The rows of a group lie close to one hidden flat surface of 12 dimensions, which passes through zero. Surfaces can cross.
Some rows, each with its group after it:
[-18 -11  23 -24 -13  26  24  -5  -5  -9 -14 -12 -20   7 -11]  E
[-20   6  -9  22   3  11  21  -1  -4 -23  11  -3  30   1  -1]  K
[-10  -7  28  -8  -3  11  25  -7   3 -12   1  -2   7  21  -4]  E
[ -8 -11  14 -16  20   4   3 -25 -19 -18   4  -7  -5 -22  10]  R
[  2  -6  23  27  42  16 -19 -11  16 -15  -4  15  10  26 -18]  Y
[-19 -19  18 -13 -11   9 -17  -6   3  -4  31  21 -35 -27   5]  K
[  7  13 -18  -1  20  -9 -18  19 -25  -3 -19  26  -8 -10   9]  K
[ -7  -1  -2  12  15 -39  -9 -30  -9  18   0  11  -3   3  -1]  B
[ 14 -11  28 -12 -12   6  -5  18   0  14   3  40 -19   4   2]  K
[ 27  -8  27 -11  -6  15  -8  17   0  -7 -12  23   6 -13   6]  D
[-12  14  -9 -19   0  14 -20  24  13 -30   9 -15  -7   1   3]  L
[  4   7  -3 -39   1   0  -8  16   5   3 -23   4  -5   6  -8]  Y
[ -7  13  -8 -27  -6  -5  -4  -3   0  -9  -8  -8   4  10  -6]  E
[  4   0   4  -4   3 -17  12   7   4  -3   2  -7   7  16  14]  L
[-15   5  -8  -2  16  16  28   1 -18   8   9  21   9  16 -11]  Y
[ -5 -34   4   6  -5  -3   7  20  13  -4 -19 -22 -14  16   8]  E
[-38  12   5  16   6   0 -15  10 -21 -17   3 -11 -10  16  -8]  L
[  3 -25  19  22   3  15  21  10   2  -9 -20   2  14  37  -4]  B
[ -4  -7  27  17 -12 -13  20   9  13  -1  -9  12  16  14  -2]  E
[ -1 -25 -28  16  -8  10  -6 -12  22 -13   4   2  -4 -11   4]  D
[-18   1 -10  -7  22  17   0 -20  -3 -11  17  13 -10  -4  -8]  K
[ 12  -6 -31  30  -1  35  16  28   9  31  22   0  13  25 -12]  B
[13 -1 12 30  8 -8  5 -3 20  9 34 11 35  0  6]  R
[  4   0  33   8 -39  -4   5   8  -1  19  10   1   1 -22   2]  B
[  3 -27   8  41  30   4 -11  13 -30  32  -5  13  -7 -22  -2]  L
[  3  -9 -13 -22 -18 -20  -8   5  23   6 -15 -27   2   8  -1]  D
[ 18   1  21 -23  27  15  32  -3   1 -24   5 -31  -9  33  23]  Y
[ -6   0  -6 -22  10   2  -9   9 -35  22  12  -8 -44  -1   6]  B
[  3  19  -3 -10   5  12  12  21  -3  18  11  -8 -11   2  -2]  E
[-10  13   7   1  13  -5   1  -2 -10   0  -2  24   4  15 -10]  K
[ 23 -23   5  -9  23   8 -10 -19  11 -15 -18  -1  10   3   2]  R
[ 39  -1  13 -26   4  10 -18   1   0   3   3  15  16 -34   9]  R
[ -2 -10  27   0  -5 -22  21 -25  20   6  22   5  10   3   7]  K
[-15  24  14   2  -4 -18 -28  -8   4   4   6  -2  -3  -6 -14]  K
[ 11  -8  -2   0  -8  -1 -36  13 -16  32 -10 -18 -20 -23  -8]  D
[-10   4  -6 -10   6 -12  -2  14 -18  29 -29  22  14 -22 -21]  L
[  6   2 -12 -13  -8   8 -14 -13  12  -1   8 -12   9  18 -12]  E
[ 12 -19  -3  33  11   7  -2   2  -6  16  10  24  23   0  -2]  R
[ 16   6   2   0  -1 -12   3  -8  -4   1 -19   8   9 -19   6]  B
[  7  -9  -3 -55 -11   2  31  13  17  26   8  -9  -3   5   3]  Y
[ -1   7 -11  -4 -31 -27   9  19  -8  21 -11  16   8  -3   2]  D
[  3  -4   5  11 -25 -12 -31 -31  13  22  -5 -16  -1  -7 -21]  E
[  3 -14  -7  -6   5 -19  15 -23  -9  -7 -40  22  12   3  -1]  L
[ 30 -52  12  -4  10  24   4 -22  12  25  -4  -8  18  -8  -8]  D
[-15  -7  -3  -9 -14   5 -22  42  -8  24  -3 -21   9  11 -19]  D
[  6   2  -1 -26  -6 -43  -6   3 -11 -27 -40 -11   2 -28  29]  K
[ -6  11  10   5  -6 -12 -11   2  25   1   4   3  17  31 -16]  B
[ -2  18 -22 -29  22  16  11   6  -8 -42  -8   6 -25   4  18]  D
[ 10  25 -19   3 -19   8 -10  28  -5   0 -14   3   3  16  -6]  Y
[-13  21  13   3  19 -17 -18 -21  -1 -14  21  -7  -2 -21   5]  B
[-10  -7  -9  23  23  -4 -21  -7  -5 -10  -2 -15 -19  -2   5]  R
[  0  -6  17  10  -8   2   0 -14  -2  -7  18  -8  -7 -24  12]  Y
[-12   9  27 -13   7 -20 -13  -2 -25 -22 -16   4 -10 -28  12]  L
[-17  30  25   4  30 -21   4 -22  -9   2  20   8   8  24  -8]  B
[-21 -20   1  -3  -1 -11  24  12 -11  -9  -6  -6   1  19  10]  K
[  9  -5   9 -13  45  16 -35 -24 -15 -14  -9 -15   4  -8 -10]  R
[-26  -3 -15  23  22   8 -17  24 -10 -13   2  -2  -6  23  -6]  K
[  3   4 -13   8  17   2   4  -4   9 -23 -17  35  29  15  -6]  D
[-16  14 -35 -13 -10 -18   9 -20  -8   7   8  10  24   2  -8]  E
[-21  -9 -19  29 -12  -4  -7   2 -11  23   4  11  16  -4 -20]  D
[-18  13   4   2  14 -29 -22  -5 -15  -2  12  28  -7   1   1]  B
[ -8   0  -9   9   3 -11  -8  -3  11 -14 -13 -14  11  11  -5]  K
[  3  11  11  24  18 -15   7 -32   9 -17 -18   9 -16   8   3]  R
[ 11 -44  37 -16 -15  19 -45   9  21  -2 -16 -20  14 -24 -16]  D
[ -1  24 -25   2  16  17  -1 -16  -5  -8  -6 -18  11  -6 -14]  K
[ -5   9   7   0  -7  21 -10 -24 -11  -8 -16  28   0 -19 -22]  D
[  0   1  -9   5  -4 -14  16   9 -11   4  24  -8  -6  -2  25]  L
[  0  12  31  20  -6  -5   7  -7   8  -8  21   3 -14 -13  13]  R
[-24 -14  13  -3  -8  32   7  -3   5  -8  19 -18   1  15 -16]  R
[ -1  -6  -6 -12 -21 -11  24  11  13   5  17  -3  23  21   7]  E
[-15  10 -21 -18 -20  -4  14   8   4   6  26 -15  -9 -13   9]  D
[ -6   4 -13  14   5 -11 -17 -27   1  15  26 -20  -5 -22  -1]  E
[-13 -20 -14  34   0  13  -2  18  13   2   2  10  26  32 -19]  D
[  5 -17   9   3   7 -20   1 -35  16  -5  14 -14   1 -31  18]  L
[  3 -18 -28   2  21  12   9 -16  -1   3   8  -1  -4 -16   6]  L
[  8  23   2  -9  29  31   0 -16 -12 -19 -15  10  -2  15 -14]  Y
[-23 -21  14  22  -6 -18 -19  15   1  -8   4 -16  -3 -12   6]  L
[  1 -14  -3 -30   0   7   9  15   8  13 -18  38  11   2 -15]  Y
[ -2   2   6 -12  -9 -13  11 -21  -3  24  -6 -23 -11   4  -7]  R
[ 17  16   7  23   7   8   4  -3 -12 -13   1   8   6   6  10]  Y
[  4  -7  11  55 -29  13   4 -10 -14 -16   2   3   5   1   7]  Y
[ 10 -11  19   1   5  36  -1 -27   5  -2  -2  -1 -32 -43  -5]  E
[ -6   7   9   8   0 -12  -7 -13  -5  11 -17  -3 -17 -26  -7]  E
[  8 -13 -17  10  22   8 -17  -9  -7  11 -25  -3   2  19 -18]  R
[ -1   0 -67  -6   2 -16  10  19  -4  21 -15  10  11  13  -2]  Y
[  3   1  24   7 -11  -5  -2   7   1  -2  25  19   3 -20  13]  B
[  0 -15  25   4  13  15  -5  -7  -5   4  32  -7  27  -7  -4]  R
[-17 -14  -5   9 -34 -22   3   4  22 -17  16   5  19 -17  14]  L
[ 25   4  13   3 -13  -8  -2 -20  12 -31   3 -10 -13  20  25]  L
[-35 -29  13   1   7 -28  29  -3 -17  23   8 -11   9 -27   6]  L
[-17 -31 -25   0   6  17  18  -3  -3 -12  19  -6   2  -4  10]  R
[ 15  27  17 -19  15 -16   1 -11 -16  15 -27  -2  -3  13  -8]  B
[-12  -6 -28  19   3 -28 -29  18  12  25   0  17  14  -8 -13]  Y
[ -1  22  20  -3   5 -10 -29 -42  -5   5 -32 -16 -10  -9 -26]  B
[37 -1  9 21 13  5  0  1 31 20 25 -5 12 12  7]  K
[ -5  -1  -6 -10  28  -9   3 -38   6 -16 -10  30   9  22 -10]  B
[  2  18  -3 -15  14   1 -21  -1  19  28  21 -23  -9  -3 -16]  Y
[  3 -20  -2  36   0  -6   2 -14  28   8  16  -3  17   6  -1]  E

New rows. What belongs after each?
[ -2  11  -9 -10  11 -36 -22  26  -9  12 -16 -16  -7  -9   8]  L
[ 19  29  10  -6  16  -2  10   5  23   4 -14  10   8   2  -6]  E
[-13 -19 -13  13 -29 -19 -32  30 -20 -12   9  10   9  -4  16]  E
[  2 -24   0  16  -2  -9  -4  -8  16 -44 -41 -12 -44  32  20]  D
[ 13  30 -19 -32  -8  30 -26 -13  22 -26  -9 -10 -14   9 -18]  L
[-12   1 -20   2   6  -6  -8  -7  -8 -10 -16 -25 -10  16  -3]  Y
[ -2   1  -7 -43 -17  12   4  -8 -11  -9  21 -10   0  -4   9]  E
[ 12  -3 -20 -23   0   2 -17 -19  -9 -26   0  18  21   8   5]  E
[  0  -9  -1  -4  44 -22  -8  30  -5  36   5 -30  -2 -22   7]  L
[ -4   9   4   5  -1 -25  15  -3 -15  -1   7 -19  -1   0  21]  Y
[  2  32  33  -3 -21 -37  28  -6 -14  -5  12  16  15  11  19]  L
[ -3  17  16 -15  -9  -3  11 -10 -13   5  29  -1  22  25  -3]  E
[-15  17  -1  -3  20  -3 -16  15  -7  -3   5 -10  13   8  -9]  D
[  4   3   4  -6  22  -2 -22   1 -16  -5  -3  -3   4 -11   0]  R
[-12  -9  10  -4  -7  17  14 -14   5 -20   3 -20   1 -15   2]  B
[-25   3 -15  -6   4 -10   5  -6 -30  -8  11 -12 -20 -19  15]  L
[ 10 -17  -3  32  -2  18  18  10  10  -9   9  11  17  25   7]  Y
[ -3   6 -13  -1   2   5  30   0 -28   2   6   2  -3   3  11]  Y
[  4  11  17  -1 -42  29   2   1   3   9  11   8   7 -25 -16]  K
[-11 -11 -19   7 -11 -24  -9  12   4   1   2  -8  -8 -32  17]  E
[ 22  -8  -1  -3  -5  18  27  10 -20  13 -14  20 -19  13   9]  D
[-12  -1 -19 -22  -4  11  -1 -25 -25  -2  -3   1   2  12 -13]  E
[ 19   8   9 -15 -30  24  31  -4   4   4  13  -1  17 -27   5]  K
[ 23   1  -8  12   2  17   8  -5  -3 -21   2  46  12  -7  13]  L
[  8   5  -2  13 -13  -6  -5 -12   9  11  22  -1   1 -18   4]  L
[  4 -14 -12 -13  14  24 -15   3  12 -13 -22 -13 -10  14 -13]  L
[-22 -21  55   5  12   4  12  -4 -12 -21  13  -7  14   3   6]  D
[ 6 27  5 -4 -5 -6 -5 -4 21 -4 33  6 28  0 -1]  E
[ 13 -12 -25 -19 -16  -7  11   8 -14  12  -7  12  10  13   8]  E
[  4  14 -18  26   6   8  10 -11  -8   4   5  35  22   1  -9]  Y
[ -7 -19   7  10  -5  11   6  10   8  -5  23  18   6 -15   6]  Y
[ -4   3  31  -3  19 -12   5 -29 -31  -4  -1  -5  -2   9   5]  E
[ 39  15   6   8  20   1 -43  10  -8  29 -10   5  -4 -17  -7]  D
[ -4 -23  11 -31  -7  25  -6   4 -45  20   6 -13 -10 -29  -2]  R
[ -2   3 -18  23  11   5  -1  12   2  13 -13 -25   6  28 -14]  B
[ -4 -12 -26 -18 -24  -7  -6  -4  -6   0  27  -9  15   8  11]  E
[-36  -2 -15   3  -9 -15 -13  40   7  -2  14 -13   4  11  -3]  Y
[ -6  -9 -18  -2   9  10  -8  -9  10  -8   1   1  -5   5  -8]  K
[  5 -29  -7  16  30 -10  -4  -5 -18  28  14  -3  26 -23   5]  D
[ 27   4  17  16  -5  14  22 -47  -7 -18   4  -5   0 -11  16]  Y
[-11  15 -12  24  -9  14  19  12  15  25   5  17   0 -19 -20]  E
[  6 -16  -8  -4  11   6  10 -42  18   9  14   8  -4  -2  -7]  K
[-29   0 -23   2  22   2  13  13 -14 -12 -12  -2 -18 -12   3]  E
[ 11   8 -12 -26 -21  16  13   9  -2  13   5  11   6   5  -5]  E
[ -9   5  -1 -18  -4 -23  -2  -6   6  27  -5 -10  -1   2 -15]  Y
[ 25 -18  17 -35 -17  -8   4   9   0  -9 -22  -4 -11  -5  22]  E
[ -1 -23 -35  30   4  -8   4  15 -38  22 -22   6  -7  -3   7]  K
[  2 -12   2  18  -5  -6 -22  19  15 -29 -35  25  11   4  -2]  E
[  4 -26   7 -33  10  47   4  -8  -7 -12  -4  -1 -32 -16  -1]  Y
[ -7   7 -30   9   3 -20  -5   1  31 -53 -15 -42  18  42  14]  Y
[ 17  21  -2 -10   7  17  17  -3  -4  22   8  10  -6 -13  -4]  E
[ 21 -11  26  -5 -24   9  12 -12  14  -4   8  12  -3 -20  12]  D
[  8  28  38  15  10  -2  22  33 -34  -4   9 -23  12   2  22]  K
[  0 -12  28 -20 -17 -19 -15  -3  11  -3 -19  -8  19 -11  -6]  D
[-11  -5  16  -1 -38  14  -7   5   3  22   9   3 -11   9 -22]  B
[ 12  26 -15  14  67  16   5  -9  -1  11 -20  -4 -28 -11 -10]  E
[-11 -20 -13  -4   8 -27   0  14   1   4 -31  10   9  21  -4]  Y
[  0 -13  -8  21   6  -4   7 -32  28 -49  39   0  11 -11  33]  L
[ -9  18  -2  -3   5  -8 -14   5  -5  -3 -17  -2  11  32 -19]  E
[ -9   7 -17  22  20 -31   5 -35  14  -9  37  -3  15 -31  20]  D
[-28  16  37   2 -17  26  12  30   8  -8  18  -7 -11  -5 -12]  E
[ -4  10  -6 -13 -19   1  14  11 -29  15 -21   9  -3 -11  -5]  B
[-17  -6 -27 -15  -2 -27 -27  12   4  27 -12  15  -2 -25 -15]  Y
[-18  -1  33   3  -4   6   3   8  21  17  40 -26  10 -15  -9]  L
[ 12  25   9 -29   1  -1  -2 -15  18   0 -13 -13   0  15 -13]  D
[ -5 -16  19   4 -28   9  17  16  -3  17  -3 -15  -4  16  -6]  B
[  3  22 -22  11 -18  -4   1 -29  13  -5  11  -9   0  31  -6]  L
[-12  -5   0  34  -2 -17 -22  -6   3  17  16 -13  12  -3  -9]  R
[ 11   0  25 -19 -23  -3   9  -3  10  -9   0  34   9 -18   6]  K
[ 10  19  15   1  -7  -5   6   5  45 -27  27   3  37   9  10]  Y
[-30 -16  -4  20 -23 -13   9  -4  -9  -6 -21   0 -12  20  -6]  D
[ 16 -11 -27   1  18  21 -13  12   7   6  -5  11  -5   2  -4]  Y
[  2 -23 -19   9  12   0  -7  -2  -4   4 -13 -12  -5  24  -2]  E
[-17  22  34  13   5  -3  18 -18  -1   0 -18  23   1 -19 -18]  E
[ 25   7  21  -7  30  -7  -9   4 -24  13 -17   8   5  -2   3]  D
[ -7 -16  10   9  14   4  -6   4  -7 -20  13  10 -13 -12  17]  K
[  2  13   1  -7 -33  -9  -7  17 -20 -18 -13   7 -19  11  15]  L
[ 30   4  -6  36  20  21  -2 -14   3  21  40 -12  -8 -10   9]  Y
[ 32  49  27 -29   3 -24  15  17  -2   8  -1 -13  14 -18  21]  B
[ 14 -11  14  12  -3  19 -18   0  14  22  21 -25  -6   1  -9]  R
[ -2  -4 -40   3  53  30  16  -6 -12 -10  26  16  -4  15   7]  B
[ 15 -11   0   9 -12  24   2  21  20  14  21  -1   2  17  -1]  B
[-11 -20 -36 -24  -1 -17   0  20   9  -8  20  53   0  27  13]  B
[  8 -11  22  11   4   1  10 -35 -15  -4 -10   0  -1 -22   4]  K
[ 11  -2  14  19 -25  13  -1  28  -1  34  -5   7  -5  15 -16]  E
[ -1 -17  -3   7 -12  33  13  30   6 -14  -7  29  -2  -6   1]  E
[ -3  18 -12 -21  -3  -4  20 -10   0  20   0  12  18  -6 -15]  L
[-43  24 -40   5  13   1   9 -33 -46  -5 -18 -11   4 -19 -22]  K
[  4 -18  31  -7  -4  14 -11 -15   9 -18  -4  10 -12   2  -2]  B
[ 16 -17 -29 -10   9 -17   6  -4 -18  29 -12 -18 -13  14  11]  E
[ 29  -5   4 -26  24  14 -18  41  35  -2 -25   2  16   6  -7]  L
[ 12   7 -31 -29  25   1  -7 -29 -32  -1  14  -5  -1   4  10]  E
[-17  13 -18  13  14 -26  -3  12 -13   7  18 -23  -3   3  13]  Y
[-24 -15  -2  17 -12   2 -35 -27 -22  -9  -1   0  -1  -1 -16]  E
[-19  -9  17  23   4   7  -4   5  -5  -1  17 -11  -4   4  -4]  L
[ 14  19   2   4  -8  14  19  -4   8   6  -2 -11  21 -14  -7]  B
[-12  -1   8  -3 -22   7  20 -26  -7  10 -33   4  11  14 -31]  B
[  2   4  23   5   0  21 -14 -23   2   5  15   7 -12 -15 -15]  K
[ 10   0  11 -30 -22   0  -5   6  -6 -18 -14  10 -13 -28  14]  L
[ 17   7  -6   4   4  50   6  13 -14  12   3  19 -25   4 -10]  R
[  9 -18 -10 -12  21  -6   0   9 -22 -13 -25  12   3  -1  16]  R
[  9   0   1 -37   1   1  15   6  13  15 -11   7  -7  40 -11]  K
[ 14  -9   5  29   0  16   2  15 -12  -1  -2  36   7  -3   5]  Y
[  4   1   4   0 -12  -5  -3   6   2 -27   3   8  -2  -2  18]  L
[-18  -7  -7   6  21   4  -7  29 -25   5  21 -15  -3  -7  10]  D
[ -5 -16  31  14 -17   7  21 -15 -15  11  28  25   4 -46  10]  L
